The rows are grouped in 4 ways, from coarse to fine. Each group lies inside one group of the grouping before and may be the whole of it. The rows also spread widely along 9 directions, which tell nothing about the answers.
In the rows, 128 means zero.
Known rows, each followed by its group in each grouping:
[ 92 176 135  88 133 177 110 117  82 155 188 114 146 108 118 113 173  78
 204 150 184]
j75 kigek bidap bim
[ 58 117 190 117 117 141  77 195 124 192 164 105  90  92  87 129 173  99
  98 117 153]
j274 Bida somo tel
[137 167 147 107  81 117 104 125  94 118 102 117  90 162  97 137 219  66
 154 150 136]
j274 zeva Zas Vete
[150 127 116  78 124 109  88 110 160 142 134 143 123 113 121 123  96 131
 118 100 140]
j75 kigek suri fenu
[120  93 180 129 103 144 107 121 159 190 158 151 139 138 102 125 150 105
 166 131 138]
j75 Muf lefif dugos
[157 123 134 118 117  94 136  78  70 103 120 167 129 124 136 133 154 124
 137 179 164]
j274 zeva las Minid
[146 172 108 114  97 206 135 101 116 159 149 159  82 109 106 117 166 129
 175 151 143]
j274 lakib kel liv
[134 147 135  67  98 147  76 168 141 168 144 121  76 109  93 161 113  81
 150  77 132]
j75 Muf papus sifit
[184 111 133 103 105  95 104 115 119 113 122 155 110 120 125 143 136 122
 137 107 153]
j274 viz motiz kobi
[123 158 117 106 168 151 112 121 136 139 149  81 111 101 111 106 156 151
 117  90 134]
j274 viz vuk genos
[183  43 171 114  74 104 110 105 131 162 150 218 146 122 133 145  85 130
 189 113 177]
j274 viz vuk Rus
[138  77 139 105 131 116  71 148 166 154 162 125 172  84 121  96 162 122
 151  46 175]
j75 kigek bidap fetip
[112 129 134 119 186  74 108 109 126  88 118  79 158 118 128 105 214 125
  81 132 146]
j75 Muf papus pelu
[ 88 114 148  63 109 117  51 171 172 184 146 108 130 122  97 106 145  82
 119  85 156]
j75 dalo lele povo
[112 162 177 122  99 174 146  98  95 177 170 155  65 159 100 190  53 103
 182 179 114]
j274 Bida Vez vodi
[132 140 143 112 104 178 114 159 132 172 148 144  54 105  90 150 119 120
 137  94 124]
j274 Bida somo kan
[146 146  92 123 138 154 125  85 130 114 119 139 145 127 126  70 236 121
 161 138 148]
j75 dalo sol nedo
[110 160 143  77 100 155  81 166 118 158 141  98 102 123  95 135 194  57
 169 103 152]
j75 Muf lefif tabi
[142 106 152 128 135  85 124 122 112 113 131 149  92 125 124 165  90 135
  91 130 130]
j274 Bida nov Dase
[169 138 104 140 162 134 141  85 121  92 137 141 122 105 127 120 156 148
 132 117 128]
j75 kigek Foz sas
[ 91  98 165 169 181 182 147 143 131 179 202 117 127  78 114 118 127 162
 135  95 124]
j75 dalo lele gones
[151  96 156 126  88 101  99 158 114 122 105 164  64 119 101 156 165 105
  95 111 128]
j274 Bida somo tel
[159 145 151 127 127 145 136  73 113 123 161 124 127 166 115 164 104  93
 213 118 124]
j75 kigek Foz sas
[192 117 102 127 160 135 107 130 124  93 137  82 147  88 131 100 223 140
 179  28 165]
j274 viz motiz kobi
[138 135 157 101 102 117 106 140 110 135 134 136  82 138 106 181 123  75
 143 124 123]
j75 Muf papus sifit
[188 116  79 100 130 133 108 154 109  81 116 130 108  89 127 114 216 105
 156  41 153]
j75 dalo lele gones
[145 138 113 114 133 168 134 109 121 150 168 180 101  77 118 132  94 147
 137 124 139]
j75 kigek bidap fetip
[143 132 161 128 120 108 100 118 148 133 122  94 106 154 104 134 171 108
 123 103 116]
j274 viz motiz kobi
[167 113 138 116  97 121 105  98 157 135 115 146 107 162 112 134 137 116
 161 108 126]
j274 Bida Vez vodi
[155 135  87  92 154 132 113  95 148 120 135 132 136 114 130 100 126 144
 138  96 143]
j75 dalo sol nedo
[174  51 153 111  87  72 100 111 149 126 116 189 140 152 129 135 126 104
 146 101 144]
j75 dalo lele gones
[154 114 135 132 152 146 149  86 125 130 164 142 132 137 126 146  83 133
 179 109 126]
j75 dalo lele povo
[179  78 141 161 134 119 126 151 124 112 127 152  86  79 119 138 168 156
 106  64 121]
j274 viz vuk Rus

New rows, each followed by its group in each grouping:
[118 157 123 120 162 145 110  99 156 131 148  83 140 128 108  95 187 122
 139 107 130]
j75 kigek Foz sas
[152 153 145 148 152 144 133  99 136 128 134  79  98 142 102 141 146 134
 143  87  94]
j274 zeva las Minid
[164 111 119 106 154 101 110 139  98  92 142 116 118 104 132 153 110 115
 145  59 143]
j75 dalo sol nedo
[122  89 183 153 159 118 127 105 138 154 182 132 143 115 119 152  73 145
 135 110 128]
j75 kigek Foz sas
[168 139  97  81 145  93 101 123 115  92 125 132 106  97 130 144 106 128
 105  89 136]
j75 kigek suri fenu
[125 153 112  81 133 134  87 140 100 112 135  91 145 105 122 105 242  74
 176 110 186]
j75 Muf papus sifit
[160 100 168 118  95  80 107 117 105 117 113 154 100 148 118 159 140  98
 127 129 135]
j274 viz vuk genos
[142 101 135 104 118 129 101 121 151 147 143 137 143 137 116 113 151 103
 169  90 148]
j75 dalo lele povo
[161 161 117 103 115 159 136  87 132 136 134 152  82 137 111 140 106 135
 153 128 120]
j274 viz vuk Rus
[ 66 142 187 121 146 165  93 177 115 188 202  81 102  87  92 151 119  98
 139  94 134]
j75 kigek Foz sas
[149 113 169 130 119 119 137 129  50 111 155 148 103 113 128 176 127 104
 172 132 155]
j274 viz vuk Rus
[142  92 166 130 122  85 118  96 112 130 146 171 141 127 133 147 105 122
 131 152 142]
j75 kigek suri fenu
[151 134 142 163 153 173 168  92 118 134 157 150  96 117 114 159 122 145
 159 135 101]
j75 Muf papus sifit
[141 147 125 128 102 185 132 145 116 152 133 179  51  81  92 140 185 115
 128 128 112]
j75 Muf papus pelu
[181 107 125  92  92  96 121  98  63  90 120 196 141 125 145 152 171  78
 196 166 191]
j75 Muf papus sifit
[131 135 144 101 111 100 106 125  97 117 118 134 102 127 119 132 173 101
 116 149 151]
j274 viz vuk Rus
[139 144 125 118 171 128 139  84 133 132 146 123 108 116 123 128  90 175
  99 130 123]
j274 viz vuk genos
[136 132 152 147 127 179 147 125 128 168 169 147  71 112 104 158  91 142
 155 112 113]
j274 Bida nov Dase
[118 134 133  71  82 137  88 144  89 157 159 175 123  92 115 127 151  69
 168 145 189]
j75 kigek bidap fetip
[134 154 142  80  96 134 104 119 144 163 143 140  71 152 102 167  51 106
 140 123 121]
j274 Bida nov Dase
[148 105 135 107 107  92  94 126 114 108 113 138 132 140 123 119 191  82
 148 111 150]
j75 dalo sol nedo
[142  98 209 144  73 139 124 110 133 180 151 166  91 169  98 172  95  97
 182 131 112]
j274 viz vuk Rus
[165 118 126 137 154 106 134  94 139  89 118 107 120 162 123 135 148 120
 134  84 100]
j75 dalo lele gones
[169  91 134 112 120  75 100 110 143 110 122 176 120 119 126 142 106 123
 104 104 133]
j75 kigek bidap bim
[133 113 100  96 135 107  91 136 140 125 129 163 132  65 123  88 176 139
  78 113 165]
j75 kigek bidap fetip
[203 142 101 124 131 134 137 104 107  91 120 137  95 111 120 144 139 145
 159  80 131]
j274 zeva Zas Vete
[168 111  97 123 164 119 127 109 122  91 123 135 125  90 133 110 167 169
 112  91 158]
j274 Bida somo tel
[184 102 138 100  99 139 108  96 172 157 139 157 129 155 110 142  99 114
 197  81 130]
j75 Muf lefif dugos
[148 144 108  87 123 135 107 154  77 106 136 138 101  76 120 142 194  89
 154 106 166]
j75 Muf papus pelu
[139 166 118 112 120 191 138 113  91 151 169 158  94  92 118 135 135 115
 182 139 141]
j75 kigek suri fenu
[151 104 103 123 142 133 111 165 128 109 124 133 101  78 117 105 210 129
 107  63 134]
j75 dalo lele gones
[137 130 154 105 115 157  97 154 100 145 161  96 128 125 107 144 188  65
 218  80 160]
j75 Muf lefif dugos
[179 135 100  87 142  97 102 107 103  80 129 115 138 115 140 135 147 108
 162  81 156]
j75 kigek suri fenu
[124 124 138  71 123 116  80 110 137 151 166 126 163 120 124 117 116 100
 172 111 184]
j75 kigek Foz sas
[148 151 107  89 111 139 110 100  82 107 141 155 144 116 132 108 209  75
 196 146 186]
j75 kigek bidap bim
[193 106 137 130 120 114 109 173  93  89 129 105  74 116 114 182 151  92
 173  19 128]
j274 Bida nov Dase
[153 140 145 122  99 161 126  84 148 160 154 171 104 151 103 145 103 104
 179 129 114]
j75 kigek bidap bim
[168 182  76  75 141 136 142  71  72  78 128 143 101 132 137 148 110 124
 167 156 158]
j274 Bida Vez vodi
[188 129 144 169 105 120 131 106 140  92  90 117  70 169  99 150 203 111
 131  97  82]
j274 lakib kel liv
[126 151 146 126 102 154 116 123 112 147 121 132  83 131 100 116 218 101
 133 149 127]
j274 viz vuk genos
[113 147 146 120 131 163 127  88 161 197 158 142 106 120 102 118  84 166
 117 148 117]
j274 zeva las Minid
[136 101 132 110 119 118  91 123 150 143 129 147 149 110 122 100 202 113
 143 121 165]
j75 Muf papus sifit
[158 138 138 110  89 132 102 119 129 137 117 126 113 143 105 121 191  98
 175 105 146]
j274 zeva Zas Vete
[104  41 199 109  96  75  51 198 150 195 159 165 125  69 113 140 105 113
  83  83 161]
j75 kigek suri fenu
[ 71 175 145  97 167 147 108 190  82 141 168  76  69  67  99 163 135 105
  78 117 126]
j75 Muf lefif tabi
[124 196 104  80 131 147 129 107  77 110 130 126  71 128 117 153 122 110
 134 167 140]
j274 Bida Vez vodi
[179  94 144 173 174 124 143 105 131  98 155 125 129 110 126 151 123 149
 149  56 108]
j75 kigek bidap bim
[104 238 109  84 116 178 144 130   4 119 143 131  42  91 108 157 174  80
 141 210 150]
j274 zeva las Minid
[189 130  90  97 147 154 151  72  97 111 164 169 140 111 146 140  70 142
 214 104 160]
j75 dalo sol nedo
[153  84 194 166 112  97 150 127  53 109 142 181  76 129 125 210  86 113
 140 155 125]
j274 Bida Vez vodi
[169  86 113  79 104 103  85 165 110 121 127 176 122  69 127 134 162 108
 133  85 182]
j75 Muf lefif tabi
[182 176  85 105 130 152 150 113  81  91 119 158  45  98 120 158 123 140
 123 120 116]
j274 viz vuk Rus
[120 123 133  87 104 144  81 141 159 180 155 162 110  86 103 114 126 117
 122 111 153]
j75 kigek Foz sas
[169 133 161 123 110 122 128  83 131 143 133 130  97 167 106 173  70 116
 169 109 105]
j274 zeva las Minid
[155 132 105  99 133 101 107 144 131  92 104 121  78 126 113 140 153 108
  88  78 107]
j75 dalo lele gones
[150  94 176 163 132  95 132  93 120 111 142 153 126 146 121 157 125 111
 135 128 113]
j75 kigek bidap bim
[155  67 166 151 155  54 102 152 107  85 136 123 122  94 127 162 138 123
  89  72 133]
j75 kigek Foz sas
[168 113 112 111 115 160 120 158  90 134 151 175  74  64 119 155 117 138
 157  86 158]
j274 Bida Vez vodi
[185  95 115 161 142 124 131 119 160  99  99 141  94 112 114 114 193 164
 100  67 111]
j274 Bida somo kan
[124 131 144 115 138 128  90 118 150 134 132  77 135 150 111 115 179 109
 162  89 142]
j274 Bida Vez vodi
[102 122 139 144 145 181 143 100 132 185 173 174 121  86 120 103 128 179
 131 174 151]
j274 Bida Vez vodi
[116  98 139 115 171  91 104 107 133 122 150 108 179 118 138 101 142 133
 127 111 163]
j75 dalo sol nedo
[124 104 135  84  84  75  64 137 118 126 113 169 143 110 121  94 228  76
 112 158 190]
j75 kigek Foz sas
[172 103 141 148 114 138 138 119 123 125 129 176  73 116 109 160 121 145
 128 110 117]
j274 Bida somo tel
[152 130 136 143 116 130 132 102 119 113 119 138 103 146 114 127 191 114
 149 138 129]
j274 Bida nov Dase
[147 202  82 115 161 192 150  58 124 115 150 119 121 131 119 105 162 129
 179 136 127]
j75 kigek bidap bim
[ 76 142 141 115 182 141 103 137 156 152 160  55 139 120 109  93 174 126
 106  92 128]
j75 dalo lele gones
[127 102 158 114  93 112 116 125  76 142 155 216 115  95 127 146 132  97
 136 181 170]
j75 kigek bidap bim
[137 127 161 109 106 141 117 100 136 170 150 147 104 143 109 144  98 121
 156 133 131]
j274 viz vuk genos
[137 106 159 112 119  82 101 118 106 120 123 134 124 134 122 132 162 110
 117 136 152]
j274 viz vuk genos
[168 125 108 134 155 108 144 146  70  61 116 141  71  97 125 162 162 114
  99  99 114]
j75 dalo lele povo
[151 133 146 116  87 149 123  97 127 155 147 189  89 134 103 154 103 100
 162 148 124]
j75 kigek Foz sas
[173 133 115 123 130 174 136 107 128 150 158 149 113  96 115 127 117 158
 185  88 148]
j274 zeva Zas Vete
[151 146 111 102 148 141 142 116  94 119 148 161  84  93 120 161  91 137
 117 139 128]
j75 Muf lefif dugos
[136 101 170 129 112 101 116  95  83 121 136 136 161 148 132 116 215  92
 181 160 180]
j274 viz vuk genos
[124 120 158 101 138 143  91 156 100 151 196  99 138  91 117 153 112  90
 199  65 175]
j75 kigek Foz sas
[100  92 163  92  99 158  69 144 202 218 168 120 153 134  98  89 145 100
 178  68 152]
j75 dalo lele gones
[146 135 127  82 125 145 121 100  94 136 163 151 131 119 128 147  92 122
 191 128 184]
j274 Bida somo tel
[173 161 112 101 120  97 115 105  83  79  98 109  94 141 120 145 179  95
 142 118 136]
j274 zeva las Minid
[173 121 117 124 129 108 132  83 120 110 120 160 130 119 130 115 149 154
 135 138 153]
j274 zeva Zas Vete
[111 107 148  99 115 118 100 113 139 154 143 135 153 146 122 102 171  94
 155 133 160]
j75 dalo lele gones
[132 138 106 103 140 153 126  95 143 151 143 165 130  96 124 105 150 147
 134 154 155]
j75 Muf papus sifit
[179 109 126 116 117 132 101 169 137 119 123 126  68 103 102 158 136 124
 131  27 125]
j274 Bida somo kan
[143  60 149  80 104 109  81 162 144 179 162 191 136  67 122 143  78 130
 131  91 181]
j75 Muf lefif tabi
[142 111 108  82 154 107 107 123  99 107 149 131 160  99 142 112 146 115
 152 107 184]
j75 dalo lele povo
[170  86 118  89 104  89  90 143 115 113 116 178 107  93 125 136 135 130
 110  99 175]
j274 Bida somo tel
[113 148 123  68  90 140  80 158  95 146 135 143 114  96 114 117 220  65
 159 146 184]
j75 Muf papus sifit
[141 132 143 135 123 152 133 118  98 131 144 138 107 111 118 123 186 122
 159 131 146]
j274 viz vuk Rus
[112 155 135  92 140 109 111 113  94 121 153 135 117 114 122 145 114  99
 118 155 148]
j75 kigek bidap bim
[101 135 131  88 123 135  81 149 154 161 132 117 125 103 103  94 202 107
 106 121 152]
j75 Muf lefif tabi
[ 87 146 164 113 145 158  91 159 153 196 178  86 100  88  96 122 123 140
 101 104 135]
j274 viz motiz kobi
[115 149 157  71  84  90  88 102 131 158 121 146 110 162 106 138 104  97
 117 178 149]
j274 zeva Zas Vete
[ 97 119 164  84 121 107  72 145 133 164 145 103 132 115 110 110 161 109
 113 118 168]
j274 viz vuk genos
[132 171  98  62 116 155 129  84 132 159 142 189  95 114 115 134  76 135
 119 188 141]
j75 Muf lefif tabi
[156 108 154 149  89 106 125 111 115 122  94 182  75 139 107 130 196 119
  93 163 113]
j274 viz vuk genos
[131 166 121  86 110 139 116 119  64 122 140 139 121 106 124 120 186  99
 170 164 188]
j274 zeva Zas Vete
[201 105 122 125 103 143 128  83 142 130 122 170 120 137 122 120 157 136
 187  95 139]
j274 viz vuk genos
[132 112 153  99 109 117 110 125 108 151 146 165 112 108 122 136 125 121
 135 144 162]
j274 viz vuk Rus
[132 130 153 162 158 168 143 141  89 131 180 130  93  80 113 157 141 122
 155  95 119]
j75 kigek bidap bim
[ 60 167 147  31 124 110  58 148 130 178 157  91 111 123 106 137  73  98
 106 144 173]
j274 Bida Vez vodi
[152  79 144 180 173 146 118 144 181 144 159 124 118  73 109 113 151 174
 106  30 101]
j75 kigek bidap bim
[162  96 149 188 213  97 174  72 115  74 144 109 134 127 138 157 100 194
 105 106 109]
j274 Bida somo tel
[112 139 155 106 154 113 101 111 147 158 150  84 123 125 110 134  91 143
 108 108 128]
j274 zeva las Minid
[151 119 112 109 100 104 103 135 129 118 107 196  84  88 113 122 165 121
  66 136 130]
j75 kigek bidap fetip
[114 153 126  88 134 147 117 127  87 140 155 128 116  93 123 118 155 122
 144 145 175]
j274 viz vuk Rus
[108 160 118  87 143 132  99 131 136 139 131 105 101 103 110 104 165 134
  90 125 143]
j274 viz vuk Rus
[135  98 146 168 146 153 135 122 170 165 159 170 101  80 104 120 119 174
  87 102 100]
j75 kigek bidap fetip
